The rows of a group lie close to one hidden flat surface of 5 dimensions, which may be shifted away from zero. Surfaces can cross.
In the rows, 128 means zero.
Known rows, each followed by its group:
[135 103 164 129 132 132 178 135 151]  mer
[143 121 138 156 154 133 142 125 123]  Det
[116 118 133 110 128 149 153 169 135]  gones
[ 76 111 218 228 174 123 169 120  48]  mer
[168 110 140 174 115  94 133 125 167]  semin
[101 139 111 123 152 139 128 149  93]  gones
[112 108 132 116 119 106 128  79 117]  mer
[125 159 103 116 108  61 114 127 113]  kasem
[124 105 127 135 115 125  97  78 124]  mer
[165 109 125 137 140 193 116 134 168]  gones
[136 131 149 171 131 193  91 127 128]  kasem
[153  82 171 159 129 161 120  72 152]  kasem
[201 126 113 152 191 194 136 139 155]  gones
[101 145 163  98 113 158 131 113 123]  semin
[136 112 119 128 130 128 134 136 141]  gones
[ 86 134 144 131 120  85 196 241 114]  gones
[159 148 103 158 120  51 120 134 127]  kasem
[131 122 145 115 128 126 148 115 131]  kasem
[108 138  97 141 207 149 165 205  77]  semin
[169 125 123 185 154 124 117 128 133]  mer
[130 116 142 135 144 143 146 129 132]  Det
[ 98 135 116 153 135 228  36 112  91]  gones
[116 132 130 134 124 158 121 150 128]  Det
[110 106 149 110 140 140 143  67 108]  kasem
[105 103 135  86  94 134 127 108 139]  semin
[103 140 119 103  81 155 111 185 143]  Det
[112 162 102 151 164 115 114 154  76]  Det
[113  82 110 131 110 153  93 132 143]  semin
[104 113 151 141 182 172 119  62  71]  Det
[102 106 124 109 104 129 111  97 127]  semin
[111 131 130 130 137 137 127 124 108]  semin
[152 134 139 120 140  91 186 148 151]  kasem
[163 132 146 178 165 154 154 167 136]  mer
[108 127 123 100 136 117 147 129 112]  Det
[124 108 146 171 118 154  81  91 123]  mer

New rows. What belongs after each?
[124 128 138 166 161 123 127 115  96]  mer
[156  96 116 132 103 109 101  82 159]  mer
[168 119  80  60 113 136 130 120 179]  mer
[106 114 126 110 123 117 132 111 124]  semin
[128 168 149 114 187 136 213 190 108]  semin
[102  93 112 129 130 196  99 170 131]  semin
[120 128 158 169 173 109 173 133  88]  mer
[136 170 166 129 161 132 183 160 114]  semin
[157 132 160 211 154 197 113 172 134]  mer
[ 93 170 169  98 149 216 153 171 103]  semin
[142 140 138 169 132 100 108  95 116]  semin
[119 114 125 126 128 122 135 130 123]  semin
[115  78  71 149 163 152 116 189 116]  semin
[132 118 152 126 134 140 146 114 134]  kasem
[115 101 144 102 134 130 151  81 128]  Det
[131 111 132 126 126 126 147 138 141]  semin
[ 98 124 128 103 111 148 116 128 123]  Det
[177 112 150 137 118  54 186 122 170]  semin
[105 133 104 170 135 120  75 119  83]  gones
[126  97 147 178  95 159  60  75 138]  mer
[111 105 129  93 112 124 140 117 135]  semin
[111 164 111  90 165  60 177 125  85]  kasem
[172 108 113 127 149 202  88  92 161]  gones
[116 112 120 123 127 114 133 122 127]  semin
[159 131  97 220 185 102 116 162  99]  semin
[138 129 127 113 140 179 129 145 139]  mer
[134 119 164  75  98  91 192 115 165]  semin
[ 96 164 119  74 120 116 149 152 110]  kasem
[119  79 194 127  90 134 165 116 167]  mer
[ 53 160 128  43 158 149 152 103  58]  kasem
[ 83 174 157 108 140 174 114 108  73]  semin
[153 103 158 148 118 149 146 138 165]  mer
[176 160 104 193 122  69 106 158 138]  kasem
[152 132 149 151 155 168 157 169 142]  mer
[126 141 184  99  74 116 137  62 150]  semin
[141 109 109 171 128 125  81 106 125]  gones
[132 117 100 183 149 107  89 116 100]  semin
[187 105 131 127 144 196 144 145 192]  gones
[189 120 110 230 153 150  68 133 140]  gones
[113  83  97 114 134 131 131 150 127]  semin
[ 74 127 134  85 122 136 167 177 109]  gones
[105 172  78  73 208 119 165 135  58]  mer
[109 126 115 123  85 134  78 137 133]  Det
[142 141 118  74  82  50 175 151 174]  kasem
[113 118 163 142 138 154 142 129 119]  mer
[184 141 120 198 119  73 111 143 153]  kasem
[183 123 112 107 152  95 192 149 167]  mer
[139 146 139 153 153 127 148 148 116]  semin
[142 138 113 143 138 100 150 177 132]  Det
[145 177 198 123 128 158 186 148 142]  semin
[159 149  48 101 163  89  90  82 112]  mer
[109 107 135 126 138 133 113  72 107]  Det
[198 118 146 215 123  71 129 116 166]  semin
[126 117 134 127 136 122 141 120 128]  Det
[ 98  69  84 123 125 155  92 142 127]  semin
[188 111  80 135 108 121  72  91 174]  mer
[ 75 137 118 102  79 142  47  72  99]  kasem
[126 142 111 140 153  94 139 137 105]  Det
[140 123 138 142 160 128 161 132 121]  Det
[141 118 129 126 116  95 151 149 154]  Det
[120  91 115 144 114 142  98 129 136]  semin
[101 130 162 112 170 122 203 144  89]  mer
[165 126 129 141 151 136 147 151 157]  mer
[134 103  93 177 155 115 100 137 108]  semin
[146  78 167  92  86 107 169  86 184]  kasem
[144 113 156 153 127 165 120 110 148]  kasem
[141  93 108  83 121 107 134  74 150]  gones
[124 125  98 131 118  63 120 119 118]  Det
[122 118 123 134 128 136 117 144 128]  gones
[117 132 137  84 101 127 139 129 142]  kasem
[ 97 150 134 118 133 190 115 170 112]  Det
[152 166  90 156 237 167 142 157  77]  gones
[104 108 147 113 102 159  93  65 122]  kasem
[125 138 113 116 167 115 147 124  98]  mer
[116 131 121 112  99 125 121 148 139]  Det
[115 109 101 140 147 116 119 129 110]  semin
[142 130 131 136 146 149 132 131 130]  mer
[130 111 129 156 111 159  95 147 143]  gones
[180 114 112 110 100 182 110 143 205]  mer
[106 151 137 116 152 138 141 136  94]  semin
[ 83 162 115 107 178 156 158 188  67]  gones
[155 111 128 157 123 121 108 107 148]  mer
[130  98 103 117 145  88 167 141 132]  semin
